There are 4 nested groupings, the coarsest first. Each group lies inside one group of the grouping before and may be the whole of it. The rows also spread widely along 13 directions, which tell nothing about the answers.
Known rows, each followed by its group in each grouping:
[-1.60  3.03 -2.24 -0.01 -1.01  0.02 -0.40 -2.99  1.91 -1.16  3.53  1.91
  0.64  1.08 -3.88 -4.64 -1.60  1.18  0.27 -0.82 -2.79 -2.02  0.84 -1.21
  0.64 -0.94 -1.13 -1.05  2.09]	k547 k479 lises bep
[-0.82 -3.09  4.90 -1.22  2.50 -0.74 -2.47  0.10 -1.38 -0.35  0.75 -0.85
  1.14 -1.55  0.75  1.83 -4.41  1.70 -2.04  1.25  0.73 -3.53  2.54  0.11
  1.41  1.12 -0.97 -2.42 -2.01]	k806 k383 vam dobem
[ 1.16 -2.16  0.56 -1.09 -1.08 -0.50 -0.56  1.36  0.75 -1.71 -1.57 -1.06
 -1.10 -2.00  3.61  2.00 -1.23  2.97 -0.85 -1.97 -0.58  0.28  2.35  0.97
 -0.26 -0.81 -1.31 -0.60  1.16]	k806 k412 gikul lasi
[ 0.51  0.37 -2.25 -1.96 -0.75 -1.42 -3.25  2.50 -1.51 -0.66 -0.20 -0.20
  1.43 -1.24  2.44  0.81  1.34 -0.04 -1.86  1.04  2.12  0.03 -1.64  0.99
  0.33  0.56  2.29  1.27 -0.71]	k547 k118 maput kevib
[-1.39  3.81 -0.47 -0.65  2.06 -0.30 -1.55  0.58  0.55  1.58  3.43 -0.43
  1.49  0.89 -4.13  0.22 -0.01 -0.70 -0.07  0.85 -0.60 -1.69 -1.00  1.38
  1.60 -2.23  2.80  0.64 -0.33]	k806 k383 salol dib
[-2.26 -0.63  0.67  1.60  1.12 -1.39 -0.90  3.60 -1.07  1.13 -1.00 -1.08
  1.55 -0.71  2.42  1.00  2.43  1.01 -2.72  2.24  3.15  0.72  1.22  0.62
 -2.27  4.35 -1.43  1.57 -1.04]	k547 k479 lises Doz
[ 2.62  1.84 -2.51 -0.51  0.98 -0.92  0.56 -1.41  4.69 -4.20  0.58  0.60
 -0.08  1.57 -0.65 -0.53 -3.42  2.06 -3.39 -0.07 -0.49 -0.48 -0.60  2.29
  1.29 -0.71  2.58 -1.58  0.10]	k806 k412 gikul dov
[-3.68  0.15  1.24 -1.48  0.44  0.28 -4.42 -0.81  0.72  0.97  0.59  1.77
  4.17 -1.45 -1.10  1.48 -1.56  0.04  0.01  0.75 -3.37 -2.67  1.07  2.27
  2.07 -1.14 -0.82  1.77 -0.43]	k806 k383 salol dus
[-0.17  3.09 -1.51  0.41 -0.37 -0.37 -3.52 -2.57  3.03 -3.43  1.20  1.48
  0.38  0.88  0.53 -2.90 -2.34 -0.21 -0.53 -1.00 -1.76 -0.61  1.07  0.42
 -1.61 -1.24  1.15  2.95 -0.43]	k750 k187 Boko begu
[ 1.54 -0.59 -0.55  1.05  1.85 -0.92  1.49  2.16  1.95 -2.12  0.22 -1.53
 -0.40  0.65  1.35  2.38 -1.61  0.65 -4.35  0.91  3.31 -0.38 -1.21  2.68
  0.67  0.96  1.13 -1.27 -0.84]	k750 k310 Tader nusub
[ 2.93 -0.06  0.33 -1.79 -0.42 -1.77  1.01 -0.35 -0.14  0.92  0.51 -0.29
 -0.91  0.46 -1.46  3.74 -1.66  2.58  1.36 -2.62 -0.29 -5.04  1.88 -0.27
  4.07 -0.83 -0.21 -4.08  0.97]	k750 k187 Fotap Nasi
[-2.36  1.60 -0.61  2.53  2.09 -0.62  0.26  2.03  4.19  0.20 -1.44 -0.37
  2.16  0.82  0.25  3.42  1.96  1.25 -2.97  1.02  0.00  0.66  1.08  4.52
  0.01  1.78 -0.25  2.78 -0.93]	k547 k479 mokop mun
[ 1.86  2.62 -1.22  2.23  2.24 -0.96  2.60  0.61  1.57  0.85  0.50 -1.93
 -0.30  1.04 -1.79  1.27 -0.38  0.22 -0.67 -0.57  2.66 -2.02  1.00  1.20
  1.23  1.47  1.85 -1.36 -1.59]	k750 k187 Fotap Binu
[-1.47  1.69 -2.32 -0.79 -0.02 -1.44  0.61 -0.08  3.24 -1.29  0.77 -1.21
  1.76 -0.69 -2.62 -3.20  1.38  2.77 -0.62 -0.09 -3.96 -0.12  2.00 -0.32
 -0.66 -0.26  1.38 -1.48  1.61]	k806 k412 bogef ragag
[ 1.75  2.34 -1.97  0.91  0.08  0.71 -0.80  1.98  0.57  2.21 -0.09  3.15
  0.76 -2.60  0.69  1.87  0.64  0.03 -0.13  1.63  1.55 -0.10 -0.43  0.26
 -1.60  1.84  0.32  2.07  1.21]	k806 k881 Noz vup
[-0.67  1.95 -1.71  2.20  1.82  0.63 -1.29  2.29  1.46 -0.03  2.52  3.48
  1.32  0.28 -1.88 -0.71 -1.20 -1.61 -4.15  4.38  2.17 -1.90 -2.27  2.58
 -1.40  2.06 -0.22  1.81 -0.31]	k547 k118 kam nov
[-1.04  3.24 -3.49  1.27 -1.13  1.89 -1.47 -4.57  2.48 -0.57  0.86  3.62
  3.18 -0.60  0.38 -2.51 -2.53 -1.12  0.25 -1.41 -0.16  0.15  0.22  0.96
  1.70  1.03 -1.78  1.61 -0.34]	k547 k118 kam fabip
[-0.35 -1.23 -0.73 -1.95 -1.26 -1.03 -1.94  0.99  0.23  0.15 -0.62  1.47
  1.33 -1.66 -0.59  1.97 -0.43  2.21 -0.20  0.01 -2.38 -3.72  1.29  1.13
  2.57 -0.29 -0.54 -1.21  0.96]	k547 k479 mokop bom
[-1.02  1.17 -2.65  2.27  0.69 -1.89  3.04  4.67  1.61  0.53 -1.09 -3.16
 -0.36  1.33 -1.38  1.43  3.73  0.78 -1.64 -0.37  0.41 -2.12  0.37  3.73
  0.63  0.19  1.16  0.50 -0.13]	k750 k310 Tader rasot
[ 1.23 -0.97 -3.14 -1.39 -2.16 -3.20 -1.37  0.41 -2.04 -3.43 -1.12 -1.01
  0.12  1.02  2.42 -2.89 -0.56  1.23 -1.59 -1.61  1.83 -3.05 -0.07 -0.25
  1.01  1.47  1.22 -1.33 -1.22]	k750 k187 Boko begu
[ 1.40 -0.97 -1.13 -0.58 -1.34 -1.48 -2.19  1.66 -1.85 -0.87 -2.76  0.06
 -0.54 -1.55  2.35 -1.01 -0.90  1.19  0.37 -0.68  0.34 -3.59  2.41  0.33
 -0.04  0.84  0.81  0.58 -1.38]	k806 k412 gikul lasi
[ 0.64  2.57 -2.97  3.05  1.38  1.59  3.06  3.19  1.99  2.41  1.20 -1.71
  0.12 -3.93 -1.51  0.16  2.01 -1.18 -0.25  1.55  1.86  1.83 -0.01  0.37
 -2.02  0.97  1.96 -0.04  0.74]	k750 k310 Tader nusub
[-1.06  0.58 -0.92  0.49  0.04 -2.07  0.01  6.33 -2.40  1.98 -0.56 -2.32
 -1.24  0.27 -1.15  1.09  3.81  0.48  0.07 -0.12  0.23 -4.02  0.47  2.37
 -0.08 -0.77  1.21  1.64  0.02]	k806 k881 Noz vup
[-1.79  1.75  1.18 -0.74  3.17 -0.61  0.62  1.96  1.76  0.79  2.90 -4.49
  1.47 -1.10 -2.64  1.10  1.07  0.82 -1.01  0.50 -0.64  1.30  0.38  0.83
  0.62 -1.55  3.17 -1.26 -0.27]	k806 k881 Noz vup
[-2.24  1.17 -0.47 -0.27  1.22 -2.00  0.18 -1.55  1.66 -1.40  0.93 -3.44
  1.98  0.03 -2.77 -4.15 -0.11  2.15 -0.29 -0.41 -1.87 -1.54  3.39 -1.34
  1.01  1.16  1.83 -2.77 -1.45]	k547 k479 lises Doz
[ 1.47  3.92 -0.07 -1.70  1.14  0.48 -1.60 -2.43  2.93  1.12  2.55  2.62
  2.08 -0.72 -0.02  2.46 -1.05  1.42 -0.30  0.78  0.33  3.42 -0.34 -1.45
 -0.53  0.11  0.72  0.18  2.06]	k806 k412 bogef ragag
[-2.04  2.67 -1.98  0.62  0.56 -0.06 -0.15 -3.23  0.05  2.24 -0.83  0.75
  5.06  0.13  0.69  0.43 -0.16 -0.06  0.61 -1.31  2.17  0.29  0.48  0.82
  3.38  3.21 -0.81  0.45 -2.07]	k806 k383 salol dib
[-2.29 -1.00  0.72  2.42  1.39  0.19  2.99  5.43 -0.93  2.89  0.97 -1.82
 -0.55 -0.45 -2.46  1.54  1.28  0.46 -1.60  1.13  0.73 -3.16  1.02  2.92
  0.37  0.52 -2.50 -0.81  0.66]	k806 k412 bogef ragag
[ 3.60  2.99  0.97  2.15  1.84 -1.63  0.77 -2.65  2.60 -0.06  0.32  2.97
 -1.09  2.67  0.05  1.92 -2.99  2.19 -0.72 -0.33  2.69 -3.04  2.98 -1.52
 -0.88  3.94 -1.36 -0.72 -0.38]	k750 k187 Boko begu
[-2.59  2.32 -2.27  2.28  1.06  1.36  0.25  1.50  2.92  1.07  1.80  2.03
  2.21  0.10 -3.19  0.95  0.03 -0.99 -2.31  2.28 -0.57 -0.98 -1.51  4.08
  1.13  0.06 -0.69  1.84  0.51]	k547 k479 lises bep
[-0.63 -0.81 -0.83  1.23  0.36  0.60  0.39  2.93  2.43 -0.25  0.19  0.37
  0.42 -2.57  0.16  1.51  0.35  1.52 -2.65  1.83 -0.52  0.44  0.65  1.89
 -1.36  0.87 -1.04  0.21  1.48]	k547 k479 lises bep
[-0.22  0.69 -1.40  2.89  2.22  0.98  1.41  2.53  4.24  0.25  0.34  1.61
  1.01 -1.97 -2.62  1.53 -0.85  0.63 -3.30  3.44 -0.55 -1.72  0.59  3.20
 -0.30  1.85  0.19 -0.15  0.09]	k547 k479 mokop bom
[ 3.09  0.80 -0.34 -1.17 -0.48  0.87 -1.66  1.25  0.29  0.71  1.45  0.54
 -1.71 -3.80  0.20  1.30 -0.99  0.77  1.26 -0.35 -0.19 -0.74  1.52 -1.30
 -0.63 -1.73  1.22 -0.78  1.45]	k547 k118 kam fabip
[-0.66  2.19 -1.68 -0.39  0.74 -3.58  0.34 -1.05 -0.03 -1.48  2.28  1.91
  1.32  4.56 -2.62 -3.60 -0.39  2.84 -3.21  1.06  1.20 -3.48 -0.58 -1.16
  0.04  3.32 -0.74 -2.28  0.76]	k806 k383 salol dib
[ 1.74  3.36 -1.36  1.48  1.08  0.36 -0.52  0.30 -1.22  1.31  2.60  1.97
 -0.96  1.31 -1.76 -0.19 -2.17 -1.75 -0.55  0.90  3.82 -3.52 -1.08  0.70
  1.38  0.76  0.62  0.58 -1.16]	k547 k118 maput kevib

New rows. What belongs after each?
[ 0.26 -0.13 -3.16  1.57 -0.07  0.17  3.05  1.36  2.70 -0.65 -0.66 -1.79
  1.26 -1.20  0.70  2.06  0.21  0.65 -2.05 -1.27  1.11  0.56 -0.27  3.16
  1.95  0.84 -0.02 -1.30  0.10]	k750 k187 Boko begu
[ 1.04  2.29 -0.98  1.86  0.39 -0.37 -2.22 -1.27 -0.06 -0.88 -0.35  1.63
  0.31  1.11  1.07 -0.79 -2.75 -1.41 -0.27 -0.53  2.25 -3.27  0.75  1.22
  0.47  1.22  0.48  2.29 -2.64]	k750 k187 Fotap Nasi
[ 1.50  1.35 -0.51 -1.88 -0.04 -2.58 -2.38 -0.32 -0.10  0.49 -1.39 -0.07
  1.58 -0.63  2.23  1.42  1.62  2.35  0.44 -0.59  1.26 -0.31  2.33 -1.80
  0.04  2.58  1.29 -0.26 -0.73]	k547 k118 kam fabip
[-0.27  0.56  0.82 -2.70 -0.49 -2.99 -1.98  0.09  1.10 -1.35  0.81 -1.19
  0.38  2.54  0.85  3.30  0.60  2.74 -0.64 -2.40 -1.31 -1.15  0.80  0.82
  1.52 -1.79  0.07 -0.25  1.21]	k750 k187 Boko begu
[-0.44  1.08 -0.28  1.66  1.55 -0.26 -1.04  3.04  3.73 -1.48  0.53 -0.73
 -0.30 -2.59  0.68 -0.98  1.66  1.88 -2.97  2.92 -0.80  2.79  2.03 -0.14
 -5.61  1.50  1.22  1.82  1.08]	k547 k479 lises Doz
[ 1.13 -1.36 -2.20 -0.20 -1.51 -2.34  1.75  1.43 -0.58 -1.27  0.11  0.46
 -0.53 -0.77  0.47 -2.77  0.88  4.03 -2.21  0.63  1.20 -1.32  1.54 -2.83
 -1.72  4.12 -1.96 -3.90  2.45]	k547 k479 lises Doz
[ 0.29  1.12 -0.23  1.75  1.72  0.84  1.56  6.69  1.42  2.55  2.18 -2.67
 -1.37 -3.43 -1.13  3.67  3.40 -0.13 -1.32  1.78  0.66  1.89 -0.25  1.72
 -3.24 -1.23  1.36  0.85  2.23]	k750 k187 Fotap Nasi
[-0.51  1.98  2.84  0.96  0.47 -1.07 -3.81  0.31 -1.37  1.67 -0.54  2.31
 -0.64  0.70  1.76 -0.04 -0.13  1.09  1.28  0.32  0.47 -2.42  4.01 -1.56
 -3.48  1.85 -2.27  3.81 -0.37]	k806 k412 bogef ragag
[-0.85  1.18  1.02  1.27  0.68  0.42 -2.08  3.64  0.07  1.84  1.78  1.68
 -1.41 -0.71 -2.47  1.43 -0.12 -0.46 -0.11  1.77 -1.39 -4.88  1.44  2.05
 -0.98 -1.31 -0.90  2.37  0.68]	k547 k118 maput kevib
[-1.90  2.61 -0.63  2.14  0.46  1.15 -1.10  0.95  0.92  2.00 -0.22  0.04
  1.40 -2.74  0.91 -1.38  1.70 -0.22  0.99  0.47 -0.24  2.12  2.57 -0.34
 -3.37  1.36 -0.72  3.35  0.11]	k806 k412 bogef ragag
[ 1.64 -2.22 -0.77 -2.94 -1.15 -1.23 -1.79  0.91 -3.31 -1.18 -0.03 -3.09
  0.59 -2.82  2.58  0.28 -1.53  0.26 -0.03 -1.62  2.25 -1.25 -0.19 -0.68
  2.67 -0.66  2.27 -2.95 -1.45]	k750 k187 Fotap Nasi
[ 1.60  4.41  1.67  0.24  2.62 -0.57  0.91 -0.90  2.90  1.55  1.97 -1.35
 -1.29  1.62 -2.24  3.43 -0.52  1.73  1.50 -2.24 -0.29 -0.66  2.16  0.27
  1.26 -1.94  1.65 -0.13  0.43]	k806 k881 Noz vup
[ 1.27  3.97 -3.40 -1.41 -1.42 -0.64 -0.47 -2.75  1.99 -0.36  0.07  0.70
  0.86  0.67 -0.61 -0.12 -0.14  1.31  2.23 -3.68 -1.75 -0.77  0.47  0.40
  2.90 -1.97  1.75  0.39  0.94]	k806 k881 Noz vup
[-1.95  1.35  0.50  0.78  1.40  3.04  0.48  0.55  3.54  1.18  3.08  0.57
  1.49 -1.93 -1.64  3.73 -2.05 -0.64 -1.03 -0.21 -1.73  1.14 -1.12  4.04
  2.00 -3.21 -1.40  1.02  1.84]	k806 k881 Noz vup
[ 2.22  1.42 -4.24  1.93 -1.75  0.30  3.80  1.47  1.09 -1.04  1.60 -0.86
 -2.73  0.05  0.04 -0.92  0.22  0.83 -0.78 -2.73  1.76  0.22 -0.66  0.62
 -0.32 -0.62 -1.00 -1.49  2.67]	k750 k187 Boko begu
[ 2.67  1.20  0.40  0.47  0.28 -1.62 -0.11 -1.80  2.32 -1.42 -0.24 -0.37
 -1.80 -0.62 -1.39 -1.75 -2.29  2.80  1.60 -1.84 -2.34 -4.44  5.27 -2.21
 -0.98  0.39  0.78 -2.08 -0.04]	k750 k187 Fotap Binu
[-0.48 -0.77 -1.62 -0.06 -1.56 -0.35 -2.62  1.30 -0.91 -1.54 -0.67  1.79
  0.16  0.62  1.37  0.29 -1.78 -0.14 -1.74 -0.11  0.66 -3.44 -0.70  3.15
  2.05 -0.40 -0.93  1.60 -0.64]	k547 k479 lises Doz
[-2.45  1.90 -1.24 -1.19 -0.46  0.59 -3.10 -0.30 -0.18  2.00 -0.21  0.29
  3.41 -2.13 -1.47 -0.19  0.07 -1.13  2.24 -0.35 -2.65 -1.98  1.06  1.67
  2.65 -1.82  1.46  1.96 -1.12]	k806 k412 bogef ragag
[ 1.74  0.05  0.38 -0.95  0.04 -0.73  1.41 -1.70  1.85 -0.01 -0.87 -3.18
  0.35 -1.05  1.69  3.84 -0.94  2.49  1.31 -4.32  0.15  0.20  2.80  0.31
  3.24 -0.74  0.15 -2.68 -0.18]	k750 k187 Fotap Binu
[ 1.16  1.34  1.40  0.25  0.52  0.16 -1.18 -3.30  4.13 -2.96  1.05  0.38
 -1.40 -1.71  0.73 -2.62 -3.11  3.61  0.16 -1.77 -3.23  0.80  4.91 -2.63
 -3.55 -0.63 -0.86 -0.57  1.81]	k806 k383 salol dus
[-1.39  3.02  0.53  1.20  1.72 -1.01  0.53 -1.24  2.11 -0.48  2.83 -0.07
  0.10  3.76 -2.36  0.04 -1.43  0.29 -1.31 -0.67  0.30 -2.30  0.26  1.39
  1.28 -0.67 -0.76  0.03  0.00]	k750 k310 Tader rasot
[ 0.89  0.88  0.72 -0.21  1.80  0.74 -0.05  1.57  0.69 -0.13  2.36 -3.05
 -1.35 -1.99 -0.89  0.73 -1.34  0.49 -0.52 -0.55  0.37  0.56  0.66  0.58
 -0.05 -2.68  2.30 -1.06  0.05]	k806 k383 salol dus
[ 0.63 -0.50 -0.58  1.62  0.54 -0.22  1.94  2.05 -0.54 -1.15  0.73 -1.88
 -1.09 -1.49  2.81 -2.61 -0.01  1.71 -2.86  0.49  3.68  2.79  0.96 -1.53
 -3.71  2.97 -1.32 -1.24  0.70]	k806 k412 bogef ragag
[ 2.46  2.66 -3.77  2.53 -0.35 -1.69  3.82  1.77  1.21 -0.81 -1.77 -3.59
 -2.93  2.14  1.17  0.21  2.20  1.11  0.14 -3.85  2.76 -0.75  1.18  1.75
  0.79 -0.13  1.67  0.12 -0.60]	k750 k310 Tader rasot
[-2.87 -1.10  0.10 -0.21  1.20 -1.02  2.31  2.33  3.35 -0.31  1.92 -1.88
  1.86  0.00 -2.49  1.80  1.37  2.98 -3.33  0.47 -2.16 -0.67  0.81  2.45
  1.31  0.22 -2.05 -3.03  2.09]	k547 k118 kam nov
[-2.59  0.41  4.64 -0.30  1.91  0.54 -1.12  2.02  0.41  4.09  2.02 -0.36
  1.05 -1.89 -0.67  4.47  1.02  1.70  0.74  0.79 -1.30  0.58  3.07 -0.31
 -1.41 -0.36 -3.02  0.72  2.01]	k806 k412 bogef ragag
[-0.30  0.10  2.42 -1.10  1.28 -0.33 -2.37  1.95  1.81 -0.23  1.57 -1.20
 -0.30 -1.82  0.84  2.54  0.33  1.77 -1.09  0.37 -0.98  0.87  2.00  0.17
 -1.80 -1.19  0.02  0.49  1.03]	k547 k118 kam nov
[-2.83 -1.63 -1.06 -1.26  0.10 -2.11 -1.02 -0.03  0.28 -3.85 -0.18 -3.29
  2.39 -0.41 -0.17 -4.58 -1.33  1.46 -2.25 -0.71 -1.94 -2.46  1.16  1.20
  1.71  0.07  1.56 -1.79 -1.91]	k806 k881 Noz vup
[-1.21  0.87 -2.66 -1.39 -2.62  1.18 -0.37  0.00  0.66  0.12  1.53 -0.42
  0.34 -2.43 -0.17 -0.67  0.70  1.32  1.48 -3.17 -3.10  1.08  0.25  0.54
  0.87 -3.58 -1.13 -0.11  3.44]	k806 k383 salol dus
[-0.70  2.33  0.27 -1.87  0.92 -1.10  0.49  0.64  3.23 -1.01  3.80 -1.96
 -0.34  0.87 -1.69  0.43  1.00  3.10 -1.54 -0.70 -2.17  3.11  0.19 -0.42
 -1.34 -2.63  0.63 -1.46  3.61]	k806 k412 gikul lasi
[ 0.64  0.28 -0.97 -4.14 -0.90 -0.03 -1.07  0.14 -0.38  1.54  1.86 -0.19
  2.37 -2.75 -0.37  2.68 -0.02  1.53  0.58 -0.52 -0.85  1.26 -0.98 -0.66
  2.90 -1.89  1.14 -2.67  2.33]	k806 k412 bogef ragag
[ 0.08 -0.20 -3.93  0.72 -2.23 -0.59 -0.93  4.45 -0.70 -0.16 -1.56  0.64
 -0.64 -2.63  0.54 -1.40  2.62  0.85 -0.55  0.68 -0.65 -2.10  0.55  1.31
 -1.48  0.47  0.62  1.50  1.09]	k547 k479 mokop mun
[-1.22  2.05  2.31 -2.74  1.64 -1.81 -2.46 -1.38  0.32 -0.24  2.94 -0.59
  0.98  3.63 -2.49  1.69 -2.16  1.16 -0.47 -0.89 -1.11 -2.75  0.11  1.20
  3.55 -2.78  0.96 -0.72 -0.37]	k806 k412 bogef ragag
[-0.82  1.61 -1.30 -3.91 -1.40 -2.26 -2.22 -1.60 -0.78  0.79  0.88 -1.71
  2.93  0.60 -0.17  2.08  1.17  1.09  1.97 -3.14 -0.98 -0.85 -0.03 -0.32
  4.35 -1.78  1.70 -1.23  0.21]	k750 k187 Boko begu
[ 2.04  0.52  3.23 -1.21  1.35 -2.85 -1.69 -1.24  1.28 -2.27  1.15  0.11
 -2.19  3.42  0.58  1.59 -2.58  3.63 -1.37 -1.54  0.49 -3.41  3.16 -0.85
  0.24  0.17 -1.02 -1.58 -0.09]	k547 k118 kam nov
[ 1.80  0.49  0.76  0.17  1.09  0.49  0.53 -0.20  0.50 -0.19  0.27 -1.52
 -1.55 -0.03 -0.63  1.85 -3.81  0.39  0.49 -2.17  0.64 -3.07  1.72  2.19
  3.39 -2.26  0.90 -1.41 -1.46]	k806 k412 gikul lasi
[ 0.43 -0.80 -1.17  0.14  0.22 -0.49 -1.60  2.71 -1.97  1.99 -1.37 -0.18
  2.57 -3.97  0.80  1.15  0.38 -0.86 -0.16  1.97  1.98 -2.59  0.63  0.36
  0.44  2.77  1.58 -0.16 -2.00]	k750 k187 Fotap Nasi
[-0.20  3.98 -2.54  2.02  1.39  0.66  2.26  2.94  3.19 -0.36  2.66 -3.15
 -1.47 -1.03 -1.16 -1.57  2.80  0.46 -1.15 -0.48  0.09  4.15 -0.41  0.80
 -3.40 -1.72  2.46  1.50  2.03]	k806 k881 Noz vup
[-0.27  3.89  0.35  2.58  2.24  1.07  0.17  0.41  1.40  0.50  2.42 -2.13
 -2.00  0.13 -1.71 -1.60 -0.72 -0.50  0.57 -1.15  0.47  0.11  1.98  0.51
 -1.81 -1.86  1.31  1.79 -0.56]	k806 k383 salol dus
[ 1.49  2.69 -0.81 -0.49  0.13 -2.28 -0.27 -2.32  0.23  0.22  0.74  1.85
 -0.43  2.97 -3.13 -0.52 -1.78  2.22  1.01 -1.35 -0.20 -5.88  2.19 -0.89
  3.15  0.85  0.27 -2.10 -0.38]	k547 k479 mokop mun
[-0.03  0.52 -4.22 -1.65 -2.74 -2.04  0.01  0.06 -1.18 -0.09 -0.87 -1.67
  1.42 -1.34 -1.04 -2.71  1.72  1.30  2.00 -2.66 -1.73 -3.27  1.33 -0.77
  2.29 -0.11  1.50 -2.17  0.32]	k750 k187 Fotap Binu
